The rows are grouped in 4 different ways at once. Each group adds its own fixed numbers to the row, and there is some noise. The rows also spread widely along 11 directions, which tell nothing about the answers.
In the rows, 128 means zero.
Known rows, each followed by its group in each grouping:
[122 127 182 149 168 123  62 134 106 115 132 153 166 142 154 194 128 100
 104 175 131 102 139 126 123]
j99 j356 j717 j289
[129  89 184 119 140  81 161 121 146 127  77 104 185 196 142  58 164 156
 110 129 129 172 125  70 135]
j168 j153 j717 j183
[ 98 133 173 144 140 118  75 120 133 142 118 164 139 128 110 157 145 125
 112 163 115 117 140 121 138]
j873 j356 j558 j500
[ 72 148 134 138 137 153 173 121 193 148 147 165 101 100  62 116 161 158
 137 170  49 141 131 124 141]
j262 j450 j558 j289
[106 117 148  87 107 156 150 135 158 156 126 133  67 129  81  93 161 169
 166 124 125 138 136 141 147]
j979 j153 j957 j949
[103 105 131 121  91 124 135 101 149 129 103 139 120 127 112  98 170 152
 141 147  89 159 138 128 156]
j168 j450 j957 j504
[ 87 132 169 144 173 120 112 125 167 147 149 156 122 115  75 129 172 150
 121 159  95 152 123 110 129]
j140 j153 j933 j523
[ 83  93 151  80 146 156 163 147 147 100 150  84 104 146 158 112 150 189
 124 123 128 163 104 118 111]
j99 j450 j933 j500
[124 129 138 119 131 178 187 115 110  54 111 147 111  96 129 171 160 159
 116 168  97 178 135 171 181]
j140 j450 j717 j523
[154 139 128 124 112 148 165 130 126 112  73 144 112 145 136 168 133 122
 145 178  98 127 159 175 176]
j262 j450 j717 j504
[105 105 136 123 105 126  70 143 125 155 116 105 122 157  97 116 136 114
 146 157  62 170 137 110 117]
j979 j450 j933 j183
[101 125 160 131 143 109 147 126 175 154 122 115 122 154 106 108 139 136
 134 140 114 142 144 107 133]
j873 j450 j957 j949
[ 58  97 146  63 160 129 129 162 186 172 143 130  59 169 139 119 171 210
 168 132 137 139 122 160 102]
j99 j153 j558 j523
[157 129 131 152  74 160  99  97 100  69 115 125 130  80 190 212 108  88
 105 169 165 129 160 183 146]
j979 j153 j717 j504
[ 98 160 149 164  79 151  94  93 147 126 104 198 170 113 151 145 113 101
  94 154 106  63 142 139 144]
j140 j356 j957 j504
[ 79 113 177  81 175 127 150 170 146 119 121 118 127 190 126  87 177 212
 115 124  76 150  97  92 123]
j262 j450 j558 j504
[124 122 148 137 138 114 117 128 151 142 129 104 125 134 122 129 140 118
 134 158 114 157 140 110 109]
j99 j153 j717 j504
[140 127 143 148  76 112  98 104 136 140  84 170 160 142 146 152 129  86
 143 168 137 108 157 141 160]
j873 j153 j558 j949
[141 111 147 153 138  86 120  88 156 149  82 153  88 127 103 160 149 150
 143 164 141 142 209 190 164]
j140 j450 j957 j289
[166 104 179 143 111  74 104  98 114 113  61 146 151 151 131 136 155 139
 113 137 175 136 177 130 184]
j168 j450 j717 j504
[144 105 136 105 123 142 209 121 169 151  85 124 119 167 143  97 147 132
 170 157 125 158 141 151 165]
j140 j450 j933 j504
[120 137 136 131 112 149 130 120 155 146 118 124  46 104  75 152 117 144
 137 151 119 139 187 168 142]
j979 j450 j933 j289
[141 144 142 187  68 103  90  86 141 156  68 183 195 132  96 114 130  66
 122 176  78 121 167 107 156]
j140 j153 j933 j183
[142 107 188 109 166 136 102 143 114 126 151 118 118 108 114 185 147 124
 155 135 172 151 135 149 163]
j140 j450 j717 j523
[135  98 176 144 158  73 114 112 139 127  68 122 168 199 184 131 134 139
  95 154 163 119 154 119 123]
j99 j356 j717 j500
[108 114 144 105  96 141 134 132 136 117  91 148 132 172 139  98 154 159
 128 143 103 136 123 127 138]
j979 j153 j717 j949
[129 151 138 134  86 157 120 136 115 101 110 110 133 132 142 144  93 100
 108 147 101 113 147 118 132]
j99 j450 j933 j504
[132 122 190 101 124 142 176 142 157 132 124 108 129 143 130 107 121 154
 136  89 191  88 133 114 164]
j262 j450 j957 j949
[128 133 110 114  92 127 105 115 107 108  44 163  68 153 137 173 137 166
 127 173  96 109 195 207 153]
j99 j153 j957 j500
[ 97 145 169 138 140 124 136 126 176 151 118 153 132 135 105 131 131 137
 125 141 119 118 147 130 145]
j140 j450 j558 j523
[112 142 130 142 122 146 111 135 160 159 137 145 137 128 147 172 122  87
 153 185  98 105 123 148 118]
j262 j153 j717 j504
[134 140 166 133 117  94 108 136 119 134  29 159 157 214 133 134 113 122
 109 158 104  89 180 136 160]
j168 j450 j933 j183
[177 108 161 129 146  90 142 125 105 115  56 135 155 174 133 137 168 118
 139 176 116 162 158 128 182]
j99 j450 j558 j504
[ 70 116 126 164  78 131 103  81 182 120 154 132 108  79 110 121 133 155
 110 134 108 159 155 130 112]
j140 j450 j933 j949
[ 83 106 125 102 142 159 157 129 178 144 147 101  78 128 154 148 126 156
 161 149 122 142 139 180 112]
j140 j450 j957 j500
[104 112 195  93 134 121  78 148 127 131 133 115 101 131 123 155 122 169
 128 100 191 114 162 140 139]
j168 j450 j558 j183

New rows, each followed by its group in each grouping:
[ 94 113 130 112 129 132 160 121 147 104  91 111  81 152 128 118 158 188
 113 151  85 174 148 155 140]
j979 j450 j957 j523
[114 107 150 142 112 119  88 116 155 154 135 127 151 130 151 140 143  97
 140 151 133 126 125 129 132]
j979 j450 j957 j504
[107 126 169  96 117 130  86 152 128 143  84 156 120 178 152 147 127 153
 129 135 142  90 152 159 132]
j979 j153 j558 j183
[126 149 133 131 104 153 156 130 143 128 102 111 106 130 117 148 105 119
 130 150  94 119 152 147 151]
j262 j450 j957 j523
[106 111 169 147 185 116 143 115 147 103 148 140 149 115 125 155 183 153
 112 170 104 152 117 123 150]
j262 j450 j957 j289
[112 124 138 132 105 125 136 111 157 144  87 142 119 149  98 103 136 147
 130 147  89 137 156 132 145]
j140 j450 j933 j500
[ 92 104 182  69 160 148 159 153 138 134 124 107  96 175 117  84 156 194
 126 117 116 144 118 107 131]
j873 j356 j957 j289
[ 85 146 144 159 118 121  97 109 177 162 124 186 154 123 136 167 129  95
 137 184 118  94 144 152 126]
j168 j153 j717 j183
[ 92 123 143 105  99 130 132 130 158 149  92 143 122 172 137 113 142 146
 138 140  95 123 131 135 148]
j873 j450 j957 j523
[150 100 156 129 122 102 128 109 130 118  98 102 134 143 139 117 144 137
 117 142 157 154 150 111 140]
j99 j153 j933 j500
[134 124 181 176 148 124 140  88 159 133 149 135 163  84 111 138 142  97
 110 162 158 149 139 105 147]
j979 j356 j558 j289
[100 142 145 168 164 121 160 113 186 120 146 124 126  98 127 157 141 137
 111 173 104 151 141 131 122]
j262 j450 j558 j504
[101 124 131 133  51 110 110 108 178 170  95 103 112 159 124  66  96 141
 122 111 113 107 171 103  97]
j99 j153 j957 j289
[ 86 125 147 129 153 118 154 138 179 139  96 138 135 198 158 121 132 164
 109 164  80 109 138 132 114]
j262 j450 j933 j289
[ 81 145 164 140 120 121  93 119 173 159 147 142 100  96  72 123 148 145
 118 125 115 121 146 111 134]
j873 j450 j957 j504
[101 150 160 128 156 145 142 140 149 102 122 144 110 136 148 163 131 155
 101 154 132 102 146 148 135]
j99 j450 j933 j504
[143 145 146 152 101 119  95 135 127 162 100  91 139 145  85 139  86  56
 138 163  83 145 169  99 131]
j873 j450 j933 j183
[ 83 160 123 155 101 152 172 102 215 160 132 160 125 102 133 120 114 117
 135 165 106 113 146 146 116]
j140 j153 j558 j504
[131 126 158 123 107 149 148 115 133 105  95 127 115 129 142 144 112 148
 113 127 156 113 163 154 158]
j140 j450 j933 j500
[144 138 162 129  97 120 175 115 134 113  53 114 138 162 130 108 115 133
 105 130 132 129 174 126 170]
j873 j450 j957 j183
[ 93 101 138 133 141 135  78 126 125 117 151 116 121 116 121 162 156 132
 122 171  90 167 119 130 117]
j979 j450 j933 j500
[165 125 136 134 109 133 131 120 115 129 125  64  78  88  80 158 115 109
 146 152 121 191 173 129 143]
j262 j153 j558 j523
[ 81 103 115 148  91 105  91  98 208 193 140 129 110 124 121 124 133 128
 160 154  96 126 152 145 107]
j262 j450 j957 j289
[ 86 149 170 126 108 169 119 118 135 110 126 187 123  95  86 122 160 160
  97 140 104 116 117 116 167]
j979 j356 j558 j523
[ 79 121 140 101 153 130 156 148 185 160 109 144 121 190 152 122 157 150
 153 168  88 134 118 142 120]
j873 j450 j717 j504
[144 121 155 139 111  94 136 112 156 154  71 103 109 160 109  96 130 138
 124 132 134 140 180 127 148]
j979 j450 j957 j504
[106 121 175 128 109 106  92 118 146 137  92 153 134 143 116 125 134 161
 116 118 144 120 171 137 148]
j140 j450 j558 j183
[ 99 148 155 137 139 131 126 119 149 111 124 146  96 106 122 162 139 157
 102 150 136 112 156 152 136]
j99 j153 j957 j523
[114 118 168 100 157 120 135 156 179 201 139 107 115 160 119 112 127 122
 176 138 158 113 130 113 112]
j99 j153 j558 j500
[ 81 199 149 171 110 141 166 116 192 117  90 149 121 138 142 149  70 146
  63 138 111  46 172 144 131]
j262 j450 j957 j523
[152 139 156 129  91 109 120 126 139 143  59 131 125 176 154 123 103 125
 117 134 160  87 181 136 141]
j99 j153 j933 j504
[103 161 169 155 160 119 131 129 159 126 100 150 146 155 143 152 118 129
  97 154 112  90 157 137 131]
j140 j450 j957 j504
[112 133 160 180 165 127 158  88 207 178 157 152 123  74  76 138 152  96
 138 182 149 147 150 129 143]
j979 j356 j933 j183
[ 99 147 156 132 106 107 131 135 180 201  80 198 157 186  68  79 153 110
 164 161  64 102 134  97 164]
j873 j450 j558 j949
[ 78 117 170 114 153 134 159 131 201 172 146 144 136 154 132  99 142 151
 149 128 130 108 120 127 125]
j140 j450 j957 j289
[110 128 152 127 144 129 153 132 146 116 122 102 111 145 132 142 128 137
 126 149 120 147 148 133 133]
j873 j450 j957 j949
[172 126 141 195  60  93  82  59 132 147  94 156 167  67  82 141 144  66
 125 162 128 125 167 114 181]
j262 j153 j957 j500
[ 93 155 134 111 117 155 124 146 151 152 104 139  46 128  73 143 121 162
 138 155  86 133 181 169 123]
j979 j153 j558 j183
[117 151 144 157  96 124 171 101 186 141  98 148 148 126 126 106 122 116
 113 150 132 113 147 111 142]
j99 j153 j717 j523
[105 117 130 103  96 131 116 126 133 124  92 118 100 161 158 136 132 151
 129 147 105 141 147 154 131]
j873 j153 j957 j523
[114 122 150  99  86 112  99 137 101 101  53 130 130 197 144  83 144 182
  93 122  78 121 145 106 130]
j99 j153 j957 j504
[122 122 163 134 148 105 141 118 154 134  66 163 139 180 164 149 142 155
 114 165 135 107 152 155 158]
j262 j356 j558 j523
[143 102 143 145 100  84 123  79 160 142  56 182 142 150 160 146 162 138
 142 165 159 132 177 183 175]
j140 j153 j558 j523
[101 143 181 167 156  95 111 118 182 150 135 126 149 122 127 161 115 111
 108 147 160 122 163 120 125]
j873 j450 j558 j183
[111 141 146 152 126 143 161  90 192 166 112 205  94  93  88 133 171 137
 139 176 136 112 152 164 174]
j979 j356 j933 j504
[102 125 162 151 170  83 100 120 154 139  99 170 124 147  80 150 184 166
 118 173  79 148 147 131 153]
j262 j450 j717 j523
[129 141 157 146 141 113 174 110 166 140  97 120 137 148 137 114 130 121
 119 157 129 127 150 119 138]
j168 j153 j957 j504
[157 122 144 143 175 114 193 121 158 134 114  90 142 146 161 140 142  92
 147 186 136 163 141 130 134]
j99 j153 j957 j504
[113 118 124 129  93 138 150 111 175 144 112 116 118 130 145 124 121 139
 136 149 125 127 142 143 120]
j262 j153 j717 j500
[116 100 154 117  84 127  93 117 149 154 134 137 141 112 122 130 151 126
 156 128 138 132 120 122 162]
j262 j450 j558 j523
[ 96 102 152  85 115 152 130 142 164 140 135 121  99 146 159 130 135 167
 152 119 146 130 132 161 124]
j140 j450 j717 j504
[135 109 156 113 142 124  94 132 133 157 111 152 107 137 119 170 157 124
 161 167 150 123 145 167 148]
j979 j153 j717 j500
[ 93 162 136 163 125 146 144  98 149 120  88 188 143 132 134 161 120 111
  99 193  81  82 151 154 149]
j168 j356 j957 j500
[134 120 154 106 109 135 111 143 103 122  88 150 159 162 137 129 149 116
 140 158  99 118 120 114 151]
j99 j153 j558 j500
[147 107 159 139 175 117 114 128 141 148 165 131 153  97 131 186 168  73
 176 188 153 157 121 138 153]
j99 j450 j558 j504
[110 118 119 115  84 136 136 128 155 159 110 133 121 153 112 102 135 114
 170 153  84 129 139 128 141]
j99 j450 j957 j949
[109 117 139 114 128 118  84 143 171 203 136 115  82 141 110 141 121 120
 184 150 121 139 163 156  98]
j140 j153 j558 j504
[101 108 156 116 114 108  95 117 130 108  81 160  98 160 125 130 158 205
 112 129 124 138 170 156 136]
j140 j153 j717 j949
[135 151 167 140 135 103 123 129 124 134  75 136 113 146  61 121 146 138
 110 156  85 159 168 104 157]
j873 j153 j558 j523
[127  94 146 163 150 100 128  88 160 152 130  94 132 124 114 115 139 113
 133 168 105 188 158 116 115]
j140 j356 j957 j289
[ 96 131 142 117 138 143 128 137 127 133  89 141 137 182 153 138 130 124
 118 175  68 117 125 134 130]
j873 j356 j957 j500
